Every row belongs to one group in each of 5 separate groupings. Each group adds its own fixed numbers to the row, and there is some noise. The rows also spread widely along 18 directions, which tell nothing about the answers.
(in the rows, 128 means zero)
Known rows, each followed by its group in each grouping:
[129 151 144 148 128 174 148 151 131 155  96  99 203 161  91 135 126 121
 131  71 139 175  74 173 123 144 111]	Saz k194 (1) liv (1)
[122 148 133  88 146 154  91 169 172 141 151 179 119  45 136 220 140 132
 128 136 132 131 167 157 115 155 161]	Pumut k72 (2) Vuma (0)
[156  98 169 119 103 212 109 167 115  83  92  96 144 169 165 139  95 153
 108 210 120 174 154 106 137 152 118]	Domo k194 (0) Vuma (2)
[145 111 129 129 148 134 142  91 138 126 138 131 158 214 145 104  72  97
 137 205 127 114 108 141 183 149 171]	vud k852 (0) liv (3)
[ 67 130  79 106 182 111 134 116 125 153 112 202 132 130  90 128 123  89
 104 141 152 174  93 185 154 145 102]	Pumut k72 (1) vibam (4)
[139  76 120 126 118 115 101 145 112  81 102 122 115 156 118 157 127 144
  80 185 125 168  89 100 151 138 144]	Saz k852 (2) vibam (0)
[145 143 182 155  82 150 105 126 171 156 158 114 146 158 129 143 185 100
 131 104 157 105 171  98  70 112 102]	fes k852 (1) Vuma (4)
[ 85 110 112 136 119 145 104 136  85 104 176 115 110 141 165 121 130 171
 119 126  68 167 184 139  91 168 145]	fes k72 (2) Vuma (2)
[208 140  98  88 119 112 160 107 102 122 103 182  98 126 134 178 139 121
 171 161 124 136 160 135 128 178 122]	nif k852 (2) vibam (3)
[ 56 111 122 190 122 175 106 132 105 151 156 115 178 197 148  99 149  92
  88 157  70 134 167 175 126  75 153]	vud k72 (0) vibam (1)
[ 63 163 102 146 142 169 164 115 141 147 127 124 178 169 153 165 128  91
 163 139 127 149 180 167  73 112 114]	nif k194 (2) liv (3)
[ 46 103 124 102 102 142 118 137 107 181 103 109  77 131 136 162 101 168
 195 122 110 171 109 173 104 157 134]	Domo k194 (2) Vuma (3)
[108 100 169 106 148 101  71 113 187 101 171 144 108 131  97 131 116 137
 136 134 195 118 107  90 123 163 107]	fes k194 (0) Vuma (2)
[ 82 145 125 135 115 116 115 120 135 148 147  97 131 180 145 179  96 129
 197 126 138 151  87 162 127 150 198]	Saz k72 (2) Vuma (1)
[ 99  85 128  96  88 132 112 158 102 206 168 117 151 127 103 141 142 166
  96 136 133 114 100 158 140 146 105]	Saz k194 (2) vibam (2)
[113 114  94 137  90 157 165 121 107 129 133  92 108 182 181 102 109 118
  86 194  70 146 175 112 119 135 169]	Domo k852 (2) vibam (4)
[ 72 100  89  94 158 110 148  93 166 176 153 117 153 112 132 151 171 124
 155 113 168  69 177  90  81 145 134]	Domo k852 (2) vibam (3)
[ 86 167 115 152 152 138 152  94 191  97 111 121 130 153 134 153  79 112
 177 129 130 196  87 151 112 152 155]	Saz k194 (2) Vuma (0)
[153 145  82 115 116 149 204 127 145 140 101 131 162 167 117 141 133  96
  83 146 160 154 158 123  86 162 120]	Saz k852 (0) Vuma (4)
[ 76 165 109 126  67 135 155 107 201 169 185 104  84  85 155 136 136 109
 122 144 122 116 155  83  74 115 108]	Domo k852 (2) vibam (2)
[117 181 145 108 140 149 121 154 174 145 151 119 133  78 116 132  99  98
 135  82 126 118 114 132 131 127 149]	nif k852 (0) liv (1)
[103 141 130  89 131  45 150 102 144 175 174 117 140  86 131 163 126 133
 142 111  95 116 170 125  75  83 115]	Pumut k852 (0) vibam (1)
[193 157 119 123 102 127 130 182  77  97 121 134 135 166 123 162 126 100
  75 115 127 200 116 142 108 146 162]	nif k852 (2) liv (3)
[ 93  96  83 125 150 127 111 111 119 116 149 162 153 159 146 152 176 125
 128 140 164 137 185 118  90 176 144]	vud k194 (0) vibam (2)
[116  82 113 121 146 119 101 106 135  96 146 117 133 179 140  79 101 143
 104 138 163 172  73  85 147 194 185]	Domo k72 (0) Vuma (3)
[130 134 152 154 197 158 151 136 216 111 142 125 201  98  88 124 111 112
  81 118  81 108 140 168 131 102 166]	Domo k194 (2) Vuma (2)
[204 137  90  81 135 120 152 140  59  94 139 156 143 150 125 166 132 135
 108 137 158 147 173 118 113 207 100]	vud k72 (2) liv (3)
[112  96 143 101 115 159 133 131 135 192 115 135 136 109 111 105 125 146
 115 126 113 148 113 157 132 136  83]	vud k72 (0) Vuma (3)
[162 124 107 150 125 146 102 125  57 118 111 136 158 183 126 126 188 111
 143 136 123  82 162 120 149 129 134]	Pumut k194 (2) Vuma (0)
[159 155 135 154  80 143 180 121 153 131 102  94 117 215 135 138  93  83
 137 154 116 157 104 142 118 136 175]	Saz k852 (2) liv (4)
[ 66 149 128 182 120 110  75 118 140 118 174 141 126 139 133 135 146 105
 118 111  97 170 106 147 109  72 147]	fes k852 (2) Vuma (0)
[ 96  83 129 156  74 130 102 137 156 170 174 106 126  98  89 179 191 173
 140 116 104  60 129 132 111 128 124]	vud k72 (2) vibam (2)
[ 97 164  91  83  79 132 154 135 102 217 154 101 118 148 135 157 115 108
 188 120 178  86 131 137 118 166 140]	fes k72 (0) vibam (3)
[ 97  51 150 108 139 136  73 101 164 148 138 178 147 102 137 109 163 152
  95 164 136 174  94 116 150 124  91]	Domo k72 (2) vibam (2)
[113 178 123 114  96 110 136 133 151 183 156 113 116  94 131 116 125  91
 101  89 126 145  96 116 116  83 132]	fes k852 (2) Vuma (4)
[ 89 140  72 189  68 139  82 124  97  94 137 100 116 131 129 164 173 158
 178 126 127 121  70  88 149 129 133]	Saz k72 (2) Vuma (2)
[146 132 173  83 182 176 139 149 181 132  86 123 138 107 109 121 129  92
 138  89 147 106 165 121 115 160 126]	nif k72 (2) liv (0)
[160 120 112  76 152 124 141 121 125 159 107 173 141 110 116 173 168 127
 160  97 161 123 160 143 109 182 133]	Domo k72 (2) liv (1)
[157  77 165 139  81 149 134 116 183 160 113 137 114 188 105 136 148 130
 141 155 143 141  93 142 123 187 141]	nif k852 (1) vibam (2)
[172 120 158 134  75 113 151 120 168 136 107 126 119 177 124 175 163 108
 132 133 152 171 138 117  59 132 128]	fes k72 (2) liv (2)
[171 140 137  98 140 111 145 132 120 139 140 144 162 137 134 142  99 117
  91 149 111 177 122 159 137 126 140]	fes k194 (2) vibam (0)

New rows, each followed by its group in each grouping:
[106 132 144 110 136 133 111 158  94 156 129 132 104 119  88 115 157  97
 119  65 116  95 170 145 105 116  86]	vud k852 (2) liv (4)
[146 135 144 117 133 140 180 116 178 137  95  90 135 124 117  90 122  96
 107 106 118 113 150  89 104 117 111]	vud k72 (0) liv (4)
[ 78  86 131 138 142 149  80 136 126 149 118 169 108 156  88  86 144 102
  89 128 143 160  72 158 157 143 122]	Domo k852 (1) vibam (3)
[144 118 137 133  74 148 126 162  79 156 119  47 137 146 126 109 168 140
 130  56 104  94 139  87 102 127 144]	Domo k852 (2) liv (4)
[162 152 120 126  80 169 148 162 177 113 133  93 108  92 126 151 142 114
  58 158 138 116 144  61 103 124 136]	Domo k72 (2) Vuma (3)
[177 124 140  90 117 112 148 159 135 146  96 124 113 120  59 168  92 127
 154 147 137  79  83 158 179 151 147]	Domo k72 (0) vibam (2)
[130 131 107 196  96 136 129 107 146 110 125 119 135 201 123 133 121 117
 131 152 111 159  62 142 154 142 191]	fes k852 (1) Vuma (4)
[159 122 121 111 142 132 190  90 167 132 136 138 145 139 131 178 139 127
 160 148 117  99 220 133  77 172 108]	vud k852 (2) vibam (4)
[ 76 107 113 100 173 157 123 126 109 103  88 108 103 152 159 108 112 127
 145 131 126 153 171 107 113 168 142]	Saz k194 (2) Vuma (4)
[ 89 126 106 106 115 175 116 140 101 166 119 153  89 132 149 101 126 113
 119 134 106 157 130 156 143 164 130]	Saz k852 (2) liv (0)
[127 140 108 150 126 150  90 157  51 128 100 113 158 141 139 142 128 139
 157 138  85 134  87 161 196 111 158]	vud k194 (1) Vuma (2)
[ 83 169 118 143 150 188 118 160 149 116 130 113 177  88 141 133 112 106
 127 121  98 145 127 146 143 100 139]	nif k72 (0) vibam (2)
[116 168 106 140 162 117 162  99 185 169 152 179 168 152 106 134 171  41
 110 101 150  99 167 164  88 112 149]	Saz k852 (2) liv (0)
[139 107 117 137  99 160 139 139 150 135 155 167  84 128  98  93 150 119
  48 127  98 146 168 148 101 179 134]	fes k72 (0) vibam (4)
[132 122 115 116 167 119 114 133 115 101 126 141 135 153 127 135 151 105
 135 114 136 100 190 119 110 154 175]	nif k72 (0) Vuma (4)
[123 172 121 145  98 153 113 159 181 154 190 105 164  89 123 166 133 122
 121  99 133  95  84 131 143 133 189]	Saz k72 (2) liv (2)
[101 112 122  93 133 121 106 149 143 162 118 156  88 138 103 149 151  96
 133  97 182 149 107 149 113 176 174]	fes k72 (2) vibam (2)
[147 168  90 128 112  84 156 121 159 155 181 127 165  57 134 161 164 132
  84 106  82 117 146 115  95  84 148]	nif k72 (2) Vuma (0)
[138 172 103  85 139 120  98 175  68 139 108 147 118 108 144 168 140 102
 141  98 144 155 125 138 143 148 167]	nif k72 (1) liv (1)
[163 136 152  97 136 162 167 146 140 149 103 143 137 137 105 140  98  98
 104 176 114 136 150 174 141 124 101]	fes k194 (2) vibam (2)
[132 158 134  87 116  96 140 141 136 131 138  83  86 110 160 121 100 104
 117 140 119 123 144  71 115 120 149]	Domo k852 (1) vibam (2)
[161 148 128 115 151 113 169 111 190 112  93 159  96 123  99 149 114  80
 115 156 137 140 127 128 128 142 126]	vud k72 (1) vibam (4)
[103  99 111 152 140 166  84 109 148 113 110 171 140 107 138 150 165 147
 187 106 124 171 104 143 137 172 143]	vud k852 (0) vibam (2)
[156 205 123 136 174 136 156 133 132  80 151 105 174 119 136 101 113  66
 110 116  93  89 180 106 132  85 128]	nif k72 (2) liv (2)
[ 99 177 118 138 148 137 162 136 161 172 107 120 169 126 128 199 150  78
 165 107 121 118 181 174  68  71 164]	fes k194 (2) Vuma (3)
[212 156 169  76 120 109 149 138 156 139  95 117  76  98  71 151  89 108
 176 114 144  82  84 116 171 154 123]	fes k852 (2) vibam (0)
[171 130 116 135  86 150 154 143 137 149 109 114  69 136  80 140 135 136
 173  81  98  78 106 152 138 219 193]	Pumut k852 (2) liv (0)
[150 124 158 115 123 167 123 114 185 166 116 151 105 104 123 144 151 104
 168 129 123  91 144 136 138 151 128]	vud k852 (2) vibam (0)
[ 90 104 142 180  86 159 117 118 143 139 133  70  96 185 110  86 113 137
 152 130  80  90  84 131 153 147 167]	Pumut k194 (2) liv (0)
[145 139 149  80 113 162 120 169 125 241 120 113 149 132 130 123 147  98
 139  72 166 104 104 151 138 157 187]	fes k852 (1) Vuma (3)
[137 112 147 133  79 112  95 118 172 232 152 140 164 126 104 177 181 115
 173 108 170  71  73 148 141 105 168]	vud k194 (0) vibam (3)
[125 161 124 150 106 190 126 167 163 166 162 108 149 102 135 117 142 105
  98  61 101 135 118 155 121 151 216]	Domo k72 (2) vibam (4)
[167 174 189 129 109  89 154 142 146 131 148  63 115 198  99 132  72  84
 152 113 126  90 119 131 110 120 165]	Domo k72 (1) liv (3)
[217 101 177  99  83  83 140 113 129 159 154  85 173 155 142 123 122 149
 100 131 116 142  95  91 133 118 131]	Saz k852 (2) vibam (4)
[177 176 139  52  95 117 171 178  83 178 110  72 109 146 135 125  89  73
  99 124 148 113 139 105 131 117 132]	Saz k852 (2) vibam (4)
[102 130  94  89  90 179 133 161 125 164 112 151  59  90 136 135 129 132
 110 117 125 168 144 137 104 201 124]	vud k852 (0) liv (0)
[ 82 125  97 159 126 169 147 154 166 120 127  81 142 147 112 100 127 108
  64  99 120 142 116 112 103 152 180]	vud k72 (0) liv (0)
[107 101 112 134 174 132 105 158 135  89 125 132 116 154  81 158 133 105
 116 121 145  97 135 140 130 164 199]	Domo k852 (2) vibam (3)
[ 77 109 104 165 101 168  92 140  94 156 129 114 148 136 133 124 211 124
 136 118  99  82 160 119 120  89 120]	nif k852 (2) Vuma (2)
[109  94 134 147 181 143 122  98 187 126 162 154 139 106  98  78 163 139
 112  52  94 118 157 146  99 177 162]	Domo k72 (2) Vuma (4)
[171 158  98 102  92  90 180 124 159 120 147 131  89 122 114 138  95  99
  46 200 141 136 129  88 118 121 112]	vud k72 (0) Vuma (3)
[112 149 136 120  70 110  60 127 139 157 175 136 106  72 190 158 181 138
 153 106 122 132 148  76  92 100 146]	nif k194 (0) liv (0)
[161 165  70 171 109 102 168 117  84  89 140 126 160 176 113 139 125 110
  88 155  89 137 124 137 138 105 133]	Saz k194 (2) liv (4)
[163 159 165 109 127 138 155 168 124 150 119  99 158 147 134 131 112 100
  82 111  98 163 156 150  98 115 147]	nif k194 (1) liv (1)
[111 142 162  97 125 146 122 134 215 140 133 106  60  92 104 129 135  93
 132 106 171  77 154  68  91 147 119]	fes k852 (2) Vuma (0)
[118 140 127 172  91 149 103 150 173  91 158 119  57 104  60 134 151 137
  93  77 130 129 108 109  95 170 132]	fes k194 (2) Vuma (1)
[206 185 140 126 131 113 148 106 108 127 157  99 197 170 167 126 124  87
 145 107 125 120 143 109 136 116 161]	vud k72 (2) liv (1)
[121 115  82 116 108  74 191 122 131 155 132  90 100 166  67 104 123 120
  90  92 133  99 114 118  95 170 172]	Domo k72 (0) liv (1)
[130 121 153  99 127 151 105 128 146 200 167 128 132 147 139  57 134  95
 110 105 146  96 113 132 154 152 182]	Domo k194 (2) Vuma (2)
[120 128 154 137 103 146 105 128 157 149 138  89 170 140 136 149 167 110
 137 124 168 107 120  81 113  94 103]	vud k852 (2) Vuma (2)
[129 131 114 136 116 162 121 161 120 133  98 136 150 107 107 136 140 109
  88 142 112 138 112 138 155  92 121]	Domo k72 (0) vibam (4)
[116 167 118 143 119 178 121 126 190 128 174 123 147 116 129 150 106 113
 133 161 159 103  96 120 163 152 139]	vud k194 (2) Vuma (2)
[108  70 117 117 140 109 121 134  82 146  80 154 120 148  95 119 136 135
 108 130  91 174 108 175 138 127 116]	vud k852 (0) vibam (0)
[148 125 119 136 151 134 101 136 166  93 119 171 114  84 106 172 155 131
 131 111 121 140 121 127 135 171 163]	Pumut k852 (1) vibam (4)
[159 122 127 158  77 117 139 166 133 116 105  92 129 149  58 185 139 126
 104 135 127 109  70 121 129 103 130]	nif k852 (2) liv (3)
[146 162 117  99 130  87 165 149 132 116 153 121  82 110  79 169 108 105
  99 144 108  66 183 130 109 124 130]	Domo k72 (2) liv (1)
[117 118  92 146 118 139  78 121 105 104 165 147 122  81 144 124 162 163
  98 131  94 137 126 100 152 133 120]	vud k194 (2) Vuma (4)
[158 143 153 112 145 113 148  98 111 188 120 144 137 199 152  89 148  64
 155 111 119 118 182 156 100 122 155]	fes k852 (1) Vuma (3)
[144 145 122 131 127 121 141 115 139 114 112 175  79 162 114 115  99  78
 114 165 114 175  95 166 156 142 140]	vud k72 (2) liv (2)
[104 121 125 132  95 146 101  82 128 146 144 163  73 151 167  70 126 110
 159 170 104 135 126 117 150 140 115]	nif k72 (0) liv (3)
[ 72  98 103 140 128 140 125 110 130 139 160 128 117 199 119 125  98 135
 159 174 120  86 134 165 152 184 177]	nif k72 (0) Vuma (4)
[ 79 128 163 115 114 143  65 120 141 164 170 127  96 135 150  81 130  91
 119 148 148 101 119  95 158  92 111]	fes k72 (2) Vuma (4)
[ 52 153 131 129 161 143  95 154 173 112 186 152  74  82 101 134  90 103
  91 132  90 113 145 160 133 131 146]	Pumut k852 (2) liv (1)
[148 137 142 131 154 126  85 142 149  57 162 129 143 147 116 163 100 124
  99 165 156 140 107 103 154 147 158]	nif k194 (2) Vuma (1)
[ 82 143  97 138  96 121 139 113 163 143 137 118 102 119 144 185 129 140
 174 119 117 144 126 134  90 146 171]	Domo k194 (2) liv (4)
[ 88  87 118 101 150 157 106 152 132 163  99 119 183  70 109 184 153 186
 167  91 132 108 131 140 126 142 129]	Domo k194 (0) Vuma (4)
[183 137 124  90 166 120 150 163 107  97 163  94 178 140 140 119 108 124
  51 109 113 124 177 107 114 170 185]	Saz k72 (2) liv (0)
[186 169  83 129  89 103 170 125  87 127 129 122 107 178  96 146 107 109
 170 108 139 108 106 138 133 184 166]	fes k852 (0) liv (3)
[ 78 164 140 156 113 107 111  90 196 150 181 127 125  96 147 128 135 106
 121 114 107 163 105 118 102  68 123]	vud k72 (2) Vuma (1)
[210 121 149  88 104 126 162 134 166 172 138 135  95  80 126 133 120 137
  95 136  74 103 152 133 128 156 170]	vud k194 (2) liv (3)
[ 88 102 125  98 121 146 122 127 139 215 141 147 148 103 165 152 114 137
 129 168  82 130 117 179 164 110 159]	vud k852 (2) liv (4)
[160 170 120 142 115 131 153 153 161 120 180 111 163 120  84 101 127  93
   9 105 142 130 116 104 111 110 122]	Domo k194 (2) Vuma (4)
[122 139 106 154 130 123  64 118 148  68 165 181 106  87 126 145 164 131
 122 139 131 149 104 100 147 136 126]	nif k72 (2) Vuma (2)
[ 95 150 117 114 123 130 110 124 123 130 110 171 102  91 161 179 123 119
 158 160  96 175 142 153 129  93 112]	Domo k72 (2) liv (4)
[107 174  84 132 154 202 143 135 129  92 144 143 173 141 154 115  75 106
 105 170 132 172 126 142 156 168 122]	Saz k72 (0) liv (3)
[ 84 164 131 109 145  83 159 117 148 197 149 126 132 125 106 148 123  93
 169  71 101 100 149 186  87 102 141]	Saz k852 (2) liv (0)
[ 33  95 101 136 158 154  82 123 145 119 147  94 133 135 179  92 144 127
 136  96 131 132 146  81 112 157 214]	Domo k72 (0) vibam (4)
[ 97 135 111 111 140 131 125 111 125 166 114 161  99 183 129  95 105  54
 131 158 156 154  82 156 165 135 156]	Pumut k852 (2) vibam (3)
[163 154 138 167  93 159  92 119 156 147 156 153 136  88 123 116 208 111
 133  67 109 104 135 111 116 116 131]	Domo k852 (2) Vuma (0)
[193 118 153 159 113  95 127 114 133  85 129 103 114 131  81 120 184 127
 127  79  96  87 156  76  95 115 109]	fes k852 (2) vibam (0)
[ 67  88  94 143 112 129 102  92 122 163 155 150 127 105 133 129 184 153
 145 169  91  72 152 121 140  95  91]	Domo k852 (2) Vuma (2)
[160 111 162  67 121 132 126 132 153 162 118 119  72  88 147  77 140 117
 123  98 115 115 168  79 104 157 145]	nif k72 (0) vibam (3)
[141 114 139 147  96 142 135 177 127 123 112  69 148 139  99 151 124 130
  70 158  90 118 105 126 140  87 153]	Saz k194 (2) vibam (2)
[108 139 127 145 136 115  86 148 104 135 140 146 103 155 121 150 146  95
 144 103  99 120 144 174 125 118 205]	fes k852 (2) Vuma (0)
[139 140 134 129 141 134 145 144 113 158 176 138 211 113 100 130 157 128
  80  71  93 141 169 178  92 111  93]	Domo k72 (2) vibam (4)
[114 199 119 125 114 173 114 187  93 141 120 127 150 101 155 175 113  90
 115 160  99 152 140 162 152  80 128]	Domo k72 (1) vibam (0)
[117 128 104 119 100  97 142  84 181 108 168 163  93 113 164 141  98 132
  97 208 119 198 120 107 114 141 112]	vud k72 (0) vibam (2)
[126 122 137 115  90  74 130 141 131 143 160  57 142 132  99 160 112 152
 126 126 128  73 104  88 125 102 144]	Domo k72 (0) liv (1)
[112 165 136 134  79 152 128 149 127 123 139  60  59 120 137 122  77 123
 141 149  76  98 112  97 156 113 149]	fes k852 (2) liv (1)
[170 122 127 159 103 176 134 166 177 117 102 144 132 136  62 178 162 119
  94 138 143 102 109 145 134 174 154]	Domo k72 (1) liv (0)
[131 127 100 173 120 191 110 174 147 105 134 164 136  83  83 143 205 119
  58  98  97 118 156 143 110 142 133]	Pumut k72 (2) liv (2)
[145 127 112 105 115 144  88 158  69 122 120 132 115 135 157 123 155 114
 101 105 148 173 120  98 130 156 143]	vud k72 (2) liv (3)
[138 125 132 117  81 169 120 151 155 148 145  99 149  95 138 121 159 137
  81 120 146 133 111  72 119 134 109]	Domo k72 (2) liv (2)
[180 142 164 141 138 125  87 126 113  53 122 124 163 110 145 149 105 153
 148 141  95 182 110 101 148  95 105]	fes k72 (0) Vuma (3)
[100 122 128 147 151 126  98 153  90  96 107 116 102 205 110 165 122 113
 184 135 125 107 145 166 134 163 199]	fes k72 (1) Vuma (2)
[153 120 119 121 136 118 148 116 171 126 128 163  66  87  83 106 124 104
  80 157  80  89 133 127 150 121 132]	fes k852 (2) liv (3)
[ 71 101 154 143 124 139 111 127 165 123 105 122  98 176  82 120  96 111
 130 130 156 160  76 144 126 142 109]	vud k194 (0) liv (4)
[ 71 100 116 140 112 173 116 153 146 144 121  94 174 183 133 142 106 125
  89 155 157 185  52 133 142 149 163]	Pumut k852 (2) liv (0)
